The same things were measured in two ways. Each way mixes the same 12 hidden numbers, adds some noise and spreads widely along 7 directions of its own, which tell nothing about the thing.
In the rows, zero is written as 128.
Some things both ways: the first way, then the second way.
[162 211 113 125 123  88 107 160 109 122 152  98 128 131 163 128 117 182
 157  91 165 134  91 123 142]
[154 158 141 138 144 131 130 119 146 161 130 119  88 117 122 121 120 143
 126 142 101 183 125 154 159 164 112 141  86 125 166]

[120  81 118 109 131 128 131 177 101  61 121 142 147  77 144 131  91 176
 215 113 162 123 105 127  74]
[101 135 119 103 101 127 117 168 149 118 167 115  68 154 101  83 168  46
 120 163 119 115 172 136 122  83 173 106 109 176 124]

[168  76 132 141 169 123 130 124 137 183 117 114  95 173  81 148 190 134
 135 202 102 133  86 100 176]
[139 133 128 163 132 154 123  91 126 124 115 138 144 146 121 172 140 100
 157 130 130 128 125 129 126 111 118 115 168 159 128]

[ 88 133 109 110 167 126 156 191 104 143 128 139 138  93 173 135  89 185
 117 121  67 146  77 148 116]
[211  74 152  51 152 111 154 163 135  67 132 114 106  95  85 109  84  40
 104 143 194 224 117  72 124 114  80 119 148 131 192]

[ 87 179 161  94 103 175 121 157 116 137  94 129 163 104 162 112  73 179
 145  69  98 101 143 124 116]
[ 97 115 122 132 121 162  97 117  93  88 107 146 162 159 127 196 131 151
 166 121  97  65 127 122 107 114  90  99 155 121 113]

[126 148 132 129  99 176  91  46 118  93 121 101 127 104 107 121  97 158
 128 121 138  52 121 133 113]
[136 128 129  73 147 128 126 156 119  72 157 109 138 112 110  98 131  91
 164 145 115 142 118  71 110 131  97  67 109 139 165]

[114 119 152 109 108 167 136 110 132 100 122 143 143 161  58  97 135 150
 101 108  84 108 115 143 189]
[132 142 140 141 128 122 141 111 131 138 151 136 129 140 114 114 123 108
 125 132 124 129 124 140 144 127 113 104 115 124 117]

[171 205 141 107 100  78 137 169 134 151 109 141 162 179 172 140 145 109
 101 110 130 115  60 151 157]
[170 100 127 103 143 109 132 114  97 114  73 108 167 115 119 199 142 188
 143 106 120 164  80 148 163 129 103 164  93  65 148]

[120 106 125 103  99 176  92  92 130  86 129 140 145 117  95 153 103 141
 109 118 121 139 129 117 156]
[161 176 164 137 151 134 126 112 154 144 157 104 104 120 103 134 131 130
 110 155 134 134 128 134 155 159 125 139 130 135 117]

[187 138 121 162 171 111 140 119 132 134 128  66  83 107 115 174 150 205
 194 158 171  91 130  84 133]
[117 142 116 101 124 130 115 117 128 134 118 104 143 166 111 148 191 147
 153  91 104 141 119 140 134 101 132 144 112 155 128]

[143  80 134 107 137 126 125 143 126 137 112 164 140 114 123 157 127 107
 171 149 121 127  96 162 144]
[129  83 120 105 144 120 117 146 110  96 108 150 147 129 104 151  86  69
 110 113 149 116 118 120 115 106 146 124 150 121 130]

[166 177 139 100 136  96 141 139 135 157 167 106 128  41 175 218  97 158
 160  52 200  98  89 160 161]
[130 148 123 122 162 108 135 109 118 137 140  99 166 122 113 115 120 100
  99 108 138 121  71 126 119 132 164 143 121 156 126]

[ 87  81 185 138  91 139 151 111 138 115 102 117 130 134  78 106 142 127
  92 175 103 159 147 143 134]
[165 162 121 103 115 128 168 104 139  96 148  98 109 111 132 131 187  88
 148 148 125 122 109 117 104 139 107 113 129 161 173]

[ 98 122  90 115 149 152 163 187  67 135 121 118 111  54 144 135  90 172
 129  63  95 197 109 154 113]
[114 137 149 181 138 143 102 141 130 151 161 144 133 152 101  84 107  34
 137 158 145 124 161 125 125  86 179  94 155 202  83]

[160 102 118 176 124 143 222 134  93 130 108  79  46  98  78 145 181 166
 143 140  96 183 214 171 138]
[174 110 124  89 140 128 153 113 148 102 123 131 124 124  97 107 130  51
 155 120 168 155 114 116 118 121 143 114 153 133 189]

[109 153 144 153  83 135 163 151 112  99 117  90 113  98 104 120 127 165
 147 121 113 178 193 155 107]
[114 136 111 114 113 134 136 113 114 130 112 114 139 162 129 157 186 141
 161  86 102 119 109 172 139 115 117 143  94 145 145]

[124 134 174 157  87  80 163 121 140  92 105 113 110 187 103 114 162 108
  92 149  94 146 165 159 165]
[ 84 134 128 162 122 153 106 129 103 116 131 111 113 138 124 132 126 126
 108 129  94 122 102 151 134 127 129 111  89 158 124]

[150 117 166 158 121  99 127 108 157 140  90 112 121 208  69 116 186  97
 111 214 102 120  97 110 158]
[ 97 130 157 189 111 157 110 138 102 129 122 135 139 153 135 141 125 157
 136 168 115 126 141 127 138 112  93 123 123 160  77]

[105  80 168 115 149 150 137  88 130 160 104 145 113  90  89 146 110 114
 130 161 126 127 118 155 156]
[167 139 128 104 115  65 183 133 124 117 137 109 138  78 141  99 129 119
  77 150 118 166  84 101 127 164 120 135  64 112 146]

[138 182 141 116 112  58 177 219 122 119 113 147 164 135 157 126 128 141
 142 123 136 148  71 173 118]
[120 128 134 109 146 109  94 159 137 163 133 149 113 143 102 109  90 131
 119 127  95 156 159 137 154 125 141 129  94 101 121]

[118 149 174 111  99  79 144 156 153  68 145 136 172 153 103 119 126 130
 111 121 136 122  70 148 162]
[130 145 128 110 138 149 100 112  99 124 129 114 141 150 112 161 144 141
 161  97  93  88 110 156 118 129 121 115 118 133 143]

[118 128 131  94 142 143 134 127 102 196 135 116  94  56 178 193  97 180
 172 149 115 112 140 138  83]
[ 89 114 146 168 147 183  74 140  91 125 112 146 129 130 128 147  56 207
 128 197  82 138 124 115 127 167  68 108  93 106 131]

[196 127  92 154  74  57 104 173 141  37 112 151 146 179  61 149 175  96
 204 213 155 171 124 148 103]
[108 129 139 118 159 173  50 149 151 111 127 182 111 151  96 151  69 110
 173 134  86 112 190  91 118 149 129  75 177 126 143]

[107  73 116 103 119 123  92 142 126  74 109 154 141 136 117 135 101 132
 144  67  98 119 126 124 140]
[150 109 114 107 125 119 121 126 138  67 129 110  92 100 113 105  80   5
  89 120 129 174  94  85  97 117 167  90 155 172 206]

[102  54 142 132  74 154 178 176 114 104  88 138 121  90  68 126 143 129
 134 110  99 220 205 180 134]
[188 142  88  90 118  77 165  74 142 146  89 136 130  98 150 154 128 129
 132 119  83 150  88 145 120 172 143 150  96  68 224]

[ 98  85 150  92  81  92 124 179 142  86 101 178 174 138 106 133 112  84
 153 112 134 142  96 162 109]
[178 116 157 101 113 127 160 136 138  89  98 125 122 104 124 139 125 131
 130 164 166 128 121 118 133 172 121 165 130 106 164]

[111 105 159 130 142  94 177 145 125 110 110 120 126 137 123 123 138 146
  96 135  82 135  96 141 147]
[179 103 138 104 146 117 126 143  92 108 103 115 127  96 122 133  87 125
 131 142 126 169 100 115 117 125 102 133 114 102 174]

[104 135 131 128 156 168 129 158 103 188 101 105 131  75 216 138  78 196
 127 101  95 140 133 125 125]
[142 149 142 135 169 125 126 144 168 139 145 142 103 114 112 137  81  76
  97 174 152 146 157 108 139 140 124 145 165 148 121]

[135 200 142 140 121 192 106  91 104 176  93  93 121 116 191 105  79 169
 118  89 175 102 140 116 160]
[130 111 118 110 135 119 143 136 119 120 124 129 136 115 115 134 133 123
  79 152 130 156 107 101 104 137 116 139 101 142 125]

[115  52 111  75 145 118  95 175 133 144 138 170 171  57 142 179  89 148
 184 115 149 114  45 155 115]
[148 129 142 114 168 114 140 143 152 140 118 155 156 118 113 137  90 104
 118 150 168 131 140 107 132 157 137 167 155 130 121]

[173 118 168 113 112  75 155 132 138 151  96 157 119 185  76 168 188  57
  96 233 121 201  85 138 173]
[164 125 166 176 137 127 134 139 115 118 151 113  92  96 100  88 103  80
  66 175 156 180 118  90 117  96 125 105 140 159  84]

[142 143 147 144  93 137 179 139 126  59  91 101 114 132  68 116 150 188
 155 115 121 127 198 121 128]
[117 137 124 107 126 129  85 128 128 153 124 146  99 149 116 107  94 174
 141 133  56 148 144 127 125 136 120 108  95  84 159]

[109 186 157 106 117 168 109 114 110 164 106 113 143  84 159 141  76 158
 135 111 120 102 117 119 100]
[168 156 167 100 131 113 169 147 154  85 155  96 128 115 113 132 178 100
 146 144 173 124 137 106 157 129  98 133 144 142 106]

Other things, the second way, with their names:
<579>: [136 103 126  96 154 152  92 131 103 132  87 156 163 156  94 179 142 176
 182 122 125  79 145 142 113 118 138 145 145  81 116]
<761>: [135 128 112 119 126 105 151 127 136 129 106 118 130 121 132 171 151 125
 103 146 133 132 114 148 145 129 137 175 109 121 130]
<204>: [110 159 149 176 101 132 142 135 114 128 135  83 134 117 150 116 167 187
 139 243 116 114 118 143 165 143 123 145  58 125  99]
<442>: [116 113 101 105 161 126  92 141 114 116  95 163 138 113 129 183  68 129
 140 116  76 110 124 126 118 157 127 118 121  84 170]
<105>: [131  14 134  82 100 106 117 180  62  94  68 113 153 158 101 122  89 120
 111 126 170 180 102 151 148  45 126 169  84  87 141]
<430>: [128 166 130  87 132 114 154 141 167 114 175  94 124 144 107 116 194  76
 150 146 148 118 144 131 158 118 130 123 115 162 123]
<550>: [136 146 154 123  89 143 100 136 134  67 138  99 114 125 114 137 164 120
 139 169 103  99 141  90 124 141 161  92 130 148 121]
<18>: [ 96 135 113 139 126 136 116 148 120 135 132 122 136 147 129 124 155  93
 137 154 112 133 140 121 111  96 146 130 118 198 114]
<630>: [180 137 149  97 125 124 141 118 137 112 106 117 143 120 120 139 142 145
 157 142 139 137 120 113 131 158 127 153 132 116 163]
<500>: [132 126 114 103 108  78 165 155 131 141  95 102 117 113 142 131 170 162
 102 130 108 178 107 163 171 136 139 191  36 102 142]
<127>: [140  83 153 103 102 132 131 163  99  64 127 116 119 117 106 101 107  82
  94 157 156 136 111  96 107 122 127 111 112 145 138]
<398>: [161 149 160 134 197 114 125 158 176 184 140 162  87  93  90  79  44 101
  59 180 170 159 159 103 123 166 169 176 158 120 107]
<137>: [146  98 110  92 130 147 133 114  97  75  95 111 148 137 114 182 165 104
 170  89 136 117  89 142 114 105 108 123 136 132 174]
<285>: [129 155 171 145 123 143 131 139 160 105 150 132 118 131 125 114 109 118
 151 183 139 125 157 106 161 161 101 109 139 137 121]
<572>: [123 119 156 152 117 135 145 140 108 131 104 131 155 139 113 142 178 181
 137 148 150 103 128 155 153 131 132 160  93 110  64]
<77>: [135 137 136 161 115 123 147 130  93 122 138 108 140 118 136 140 165 132
 129 182 122 115 117 129 123  98 103 119 105 140  84]
<758>: [206 100 115  61 140 119 153 126 129 128  97 117 109 105 105 145 149 132
 132 156 141 199 114 126 118 141 106 163  96  99 205]
<837>: [153 169 130 140 161 115 103 114 135 186 131 154 125 114 125 136  97 169
 139 149  62 155 143 121 131 166 118 117 103  96 134]
<242>: [120 128 148 147 138 143 137 137 147 130 141 137 111 132 120 110  85  90
 101 174 156 156 136 124 144 142 107 136 129 158 133]
<263>: [128 126 134 141 144 136  89 123 144 121 147 130  99 141 115 122  57  78
 153 156  98 190 143 121 172 103  96  70 133 115 173]
<166>: [ 98 143 149 126 143 143 100 153 146 110 132 126 135 143 114 128 113 115
 146 132 125 110 141 126 160 154 152 127 124 148 124]
<517>: [127 125 154 165 116 137 121 126 125 153 113 154 103 134 113 106 104 172
 108 158 112 143 137 145 145 146 129 132  98  92 107]
<124>: [183 142 194 143 135 117 141 165 118 122 145 127 105  92 109 103 104 133
 102 177 152 136 146 106 133 147 106 133 125 118  83]
<133>: [117 135 141 103 139 144 129 147 132 115 118  87 131 154 114 175 167 137
 143 124 154 119 121 181 180 128 118 185 103 150 132]
<382>: [160 130 166 132 147 152 111 122 118 118  87 156 149 130 120 181  90 162
 163 103 133  95 131 138 134 173 114 154 165 104 136]
<759>: [105  61 130 166 130 145 101 167  72 142  84 139 127 138 109 112  86 120
  89 168 149 158 120 142 107  69 154 161 107 147  98]
<657>: [130 146 140 137 153 160 108 132 126 151 114 143 116 135 115 163 124 161
 123 157 125 102 148 134 105 148 120 165 147 145 111]
<573>: [153 150 120  91 157 115  98 140 158 173 123 175  82 107 120  77  42 116
 130 151  72 150 157 108  93 187 164 125 117  94 210]
<309>: [ 67  97 120 154 119 176  61 130  94 113 130 151 133 183  99 143 101  85
 127 146 112  76 146 128  91  73 153  85 161 168  96]
<792>: [117 156 130 152 172 134 119 144 157 142 137 155 114 109 110 125 115  98
 137 149 120 118 152 125 140 152 162 117 136 130 113]
<789>: [151 183 117 114 119 103 162 106 151 111 145 100 117 109 146 160 172  92
 127 126 104 109 110 131 131 151 125 130 125 151 155]
<294>: [112 107 134 116 150 148 136 132 123 121  91 153 169 145 105 173 160 177
 145  93 143 122 117 146 149 155 110 155 106 109 105]
<820>: [ 99  44 102 109 144 157  86 146  70 125  62 162 156 180 102 189  97 129
 143 101 142 117 127 159 101  54 114 160 153 117 127]
<744>: [139 142 169 142 117 125 127 144 152 131 150 118 102 143 104 101 122  93
 110 158 153 143 153 134 163 119 145 136 130 150  99]
<306>: [110 119 139 101 131 137 120 136 129 128 129 134 140 161  98 122 134 141
 120 118 135 123 129 132 133 132 124 139 112 130 114]
<688>: [120 182 131 146 130 127 113 126 150 134 152 151 173 139 130 122 168 103
 190 174 102  73 177  69  96 130 168  90 170 177  81]
<20>: [118 108 116 119 142 133 111 163 109 119 121 154 122 121 113 125 118 111
 141 164 112 115 149 110  97 108 130 108 123 119 123]
<585>: [115 135 108 113 134 108 108 131 118 133 116 126 149 136 115 149 156 139
 138 108  86 112 119 137 133 120 169 127  96 110 117]
<56>: [130 139 143 156 130 139 152 126 100 137 106 131 157 126 152 173 131 166
 119 159 138 104 114 136 112 148  81 178 128 155 103]
<468>: [ 74 167 128 136 162 108 111 180 169 153 180 146 100 131 101  78 120  60
  98 125 109 116 168 131 154 133 189 107 100 167  76]
<569>: [156 132 125 128 105 108 121  99 119 145 103 122 118 127 152 127  71 136
 144 143  76 170 105 152 149 148 117 132  88  92 213]
<621>: [ 97 130 160 135 168 162  69 163 132 137  99 156 183 172 102 172 103 126
 178  97 147  79 166 144 154 142 174 168 170 170  89]
<102>: [170  99 141 141 138 140 131 130  92  77  86 148 129  79 127 170 101 147
 118 158 122 140 105  81  92 151  90 113 143 100 139]
<823>: [121 133 144 150 129 151 127 123 118 110 119 139 134 143 121 172 141 123
 136 106 125 113 128 135 133 128  96 123 147 153 106]
<212>: [126 111  84  64 185  96  81 146 122 135 134 128 110 127  78 125  91  49
  97  32  80 178 101 128 114  95 177  98 109 132 174]
<487>: [ 80 179 146 183 135 125 128 145 158 152 152 136 126 127 121  91 151 127
 109 159 119  95 147 129 152 151 187 130 105 158  53]
<417>: [123 131 120 126 128 127  93 109 104 137 105 141 147 127 119 136 115 186
 132 124  61 124 105 118 112 157 145 108  88  87 142]
<269>: [100 120 122 171 142 122 111 165 106 160 119 143 122 129 141  98  83  99
 140 192 116 137 150 137 122  81 142 137 118 144 115]
<258>: [119 120  98  96 138 126 120 112 118 135 119 139 159 156 113 134 142 126
 166 122 108 113 119 131 111 111 133 115 120 111 150]
<362>: [152 126 147 151 149 112 171 138 167 134 114 159 131  96 123 106 101 105
  99 187 182 165 138  91 136 161 134 161 146 129 114]
<575>: [ 97 100 142 138 151 153  87 146 122 120 101 149 148 159 100 141  85 124
 133 104 136 136 131 126 143 117 137 134 146 140 115]
<651>: [181 102 186 122 142 153 134 159 137  76 116 141 141 100  93 122 119 134
 152 209 191 137 154  67 130 157 112 122 157 107 109]
<9>: [157  96 156 108 132 110 150 168 130 120 106 137 106 101 103  91 102 132
  81 147 158 184 123 116 139 151 131 160  89 104 132]
<725>: [160 100 145  95 136 131 146 159 121 100 123 128 116 114 109 107 108  86
 114 151 167 162 126  98 105 123 106 139 134 149 153]
<462>: [190  75 126  81 131 128 125 128  79  98  83 125 145 101 130 146  76 159
 145 172 115 198  91  85  92 139  57 126 102  87 218]
<95>: [137  94 119 125 116 125 129 136  88 126 109 122 116 119 129 123  95 120
  99 152 110 172  97 140 114 123 104 132  76 129 170]
<638>: [176 104 159 141 134 130 161 137 119 100 129 130 117  97 113  81  88  65
 104 179 187 168 114  85  99 117 112 122 156 152 140]
<771>: [119 122 136 143 142 126 128 155 136 147 137 150  88 128 113  73  75  68
  95 140 135 167 141 126 121 113 136 126 124 158 135]
<551>: [ 99 130 118 136 133 136 111 123 109  98 137 114 149 138 121 160 133 109
 123 150 117  85 112 117 116 101 129 108 139 138 100]
<305>: [105 180 127 186 154 117 119 123 175 182 152 159  82 106 137  95  63 126
  78 205  88 151 154 108 134 164 139 125 125 121 114]
<96>: [136 152 160 153  91 102 157 153 139 136 135  87  93 107 148 116 141 163
  73 219 123 168 127 143 178 152 112 178  53 130 107]
<86>: [147 135 115  89 108  97 146 137 131 110 143  94 118 136 115 126 194  96
 129 132 119 156 128 112 124  76 123 122 112 150 123]
<785>: [152  84 156 121 157 121 160 162 156 105 128 158 123 108  79  85  82  36
  64 161 233 151 137  88 117 126 163 151 173 147 100]
<231>: [146 169 126 122 122 128 145 101 151 106 170 118 107 112 130 122 129  76
 128 171 109 110 122 106 113 159 114  83 134 146 163]
<239>: [190 117 135  99  97  90 155 139 122  79 125  88  88  87 148 108  86  67
 111 167 119 199  98 105 133 123  98 119 105 125 219]
<424>: [169 133 153 144 108 105 151 125 121 116 121 124 128 106 130 142 141 145
 126 150 113 163 119 126 162 142  98 118  92  97 117]
<564>: [ 96 120 117 121 132 145 108 110 140 136 117 148 158 176 105 117 123 104
 143 122 136 115 130 119 110 113 162 130 154 156 131]
<82>: [ 95 152 146 151 122 144 116 149 148 153 165 118  68 155  97  92 145 107
  82 148 121 140 154 156 146 112 141 131  99 171  87]
<547>: [115 128 126 128 144 130 147 142 148 106 153 115 123 129 113 100 120  48
 110 168 169 150 124 103 127 103 126 121 145 182 129]
<504>: [153 125 141 125 147 148 133 137 126 124 122 128  96 126 105 150 134 113
 150 141 146 125 138 166 148 122 106 135 128 112 141]
<31>: [112 153 159 146 117 111 133 166 176 129 167 116  58 120 104  59 115  82
  60 171 136 165 154 117 162 131 164 128 104 153  96]
<845>: [128 104 110 112 126 112 135 119 113 124  88 120 157 149 114 172 154  99
 120  69 142 117  94 173 139 102 171 172 122 139 130]
<445>: [149  75 116  90 126 118 111 138 106 110  97 127 110 124 104 122  84 112
 113 135 121 175 105 134 128 111 134 128  95  85 187]
<45>: [128 150 138 106 130 125 121 142 145 128 135 111 115 137 103 124 162 123
 140 132 124 105 138 152 153 137 171 141 104 124 122]
<600>: [122 121 135 149 131 155 116 141  92 150 100  91 123 151 121 179 161 158
 112 172 148 123 120 179 131  88 123 206 115 168  96]

Some of these things the first way, each followed by its name:
[127 158 143 110 102 110 162 181 109 103  91 130 153 109 181 114 101 174
 103  40 155 151 121 147 162] : <398>
[115 187 138 145 133  87 159 158 115 139 109  95 108 112 190 135 101 160
 137  69 114  98 142 158 112] : <166>
[164 105 117 137  94  91 129 180 142  92 146 128 130  95  68 197 159 101
 205 147 131 175 131 163 104] : <569>
[133 146 164  98 145 145 130 142 119 200  95 119 145 100 172 151 111 155
 154 167 155 103  72 100  92] : <86>
[153  76 173 114  77 114 151 116 153  72  77 155 169 213  66  84 182  95
 100 162 147  88  69 140 163] : <579>
[154  75  80 109 130 170 109  95  87 111  94 150  99 100  83 165 124 126
 170 151 139 129 125 127 105] : <651>
[ 76 128 150  96 140  99 130 190 127 120 123 154 157 137 123 105 103 172
 132 121  70 150  95 129 141] : <823>
[140 204 166 161 107 162 133  77  98 102  80 105 115 142  92 106 116 103
 102 153 137 184 165 120 162] : <124>
[185 158 129 151 134 105 105 115 114 136 106  94 112 122 163 142 127 151
 205 128 190  88 116 116 123] : <500>
[159 172 118 117 128 117 108 170 116 200 158 115 122  59 185 204 108 147
 215 137 166 138 105 160  95] : <242>
[ 77 104 163  99  61 108 146 187 138 118  53 158 199 129 101  84 117  93
  77 117 133 166  63 157  87] : <688>
[145 132 147 103  80  32 172 192 124 120 103 159 130 110 126 162 144  96
 155 128 161 176 121 196 107] : <487>
[148 182 164 120  51 130  85 103 120 100  63 149 160 211 109  79 135  82
  98 130 138 156 129 124 162] : <102>
[180 200 135 125 128 104 153 159 125 233 121 101 114 154 176 179 178 124
 130 181  78 112  87 150 112] : <263>
[140 181 165  93 114 133  91 110 135 186  97 110 149 138 158 138 105 113
 134  96 186  61  55  97 120] : <630>
[142 139 168 105 140  42 192 214 121 144 102 146 157 135 181 108 142 150
 153 150 149 123  43 165 118] : <20>
[137 131 119 115 130 111  81 156 134 105 122 139 163 115 168 157  89 134
 174 107 160 112  84 118 117] : <96>
[156 133 158 189 128 174 145  60 130 164  86  65  89 152 103 121 166 131
  96 193 121 108 142 114 152] : <462>
[127 136 141 127  59 114 117 153 122  60 117 133 154 139  88 103 128 127
 147 109 131 168 139 153 124] : <771>
[ 99  17 166 129 143 139 173 111 116 129  85 113  85  84  77 119 136 161
 161 161 132 132 155 127 109] : <573>
[156 167 152 127 108  89 120 141 139  71 126 127 152 192 122  99 133 150
 140 126 161 103  93 114 171] : <82>
[155 150 142 100 134 148 159 146 117 163 128 106 134  79 154 149 122 195
 171  83 171  64  92 139 126] : <258>
[123 144 154 127  97 176 138  91 124 139 106 111 115 106 104 142 112 145
 145 133 147 104 169 140 126] : <306>
[170 182 180 160 105  94 165 115 137 180  83  98 120 193 108 105 184 106
  70 206 143 159  90 137 179] : <837>
[123  15 121 129 148 187 110 104 118 137  97 132 109  86 125 157 118 154
 166 153 110 133 155 120 134] : <761>
[ 86 138 160  76 152  77 160 211 132 149 108 163 172 152 160 119 107 138
 107  92  91 113  34 135 133] : <744>
[179 208 118 141  84 127 117 148 110 147  81 108 136 147 161 108 131 140
 140  55 173 126 135 144 155] : <362>
[172 156 130 153  60 149 117  80  88 133  83  99  96 134 132 116 145 116
 124 135 147 163 184 156 133] : <792>
[ 98 136 169  74 135 105 123 133 127 146  79 155 147 171 163 107 102 139
 122  93 115  59  81 106 137] : <31>
[120 130 135 119  79 169 153 159 102 150  79 113 120  70 157 145 114 182
 139  88 112 181 220 147 114] : <305>
[210  81 133 166 118  78 151  98 153  90 128  98 104 143  98 183 192  99
 160 178 168  87 105 150 146] : <204>
[166 143 166  98 109  75 129 137 142 144  95 153 161 176 140 129 145  93
 131 139 176  82  40 141 152] : <585>
[113  47 166 120 114 144 163 112 109 136 107 135 101 143  90 120 166 130
 111 208  60 163 140 149 131] : <504>
[158 139  98  92 151 153 135 158  78 177 117 141 105  48 177 179  87 166
 207  67 172 135 127 155 131] : <785>
[163 241 161 124 128 147 121  77  91 220 101  85  99 119 222 135  98 149
 116 120 170  99 118 126 146] : <212>
[160  84 144  93 143 137 125 104 126 165 114 143 116 141 129 157 145 116
 166 152 139  65  78 123 135] : <445>
[ 85  91 154  75 141  72 187 220 122 128 124 165 157 107 123 135 122 150
 121  92  87 158  63 161 131] : <638>
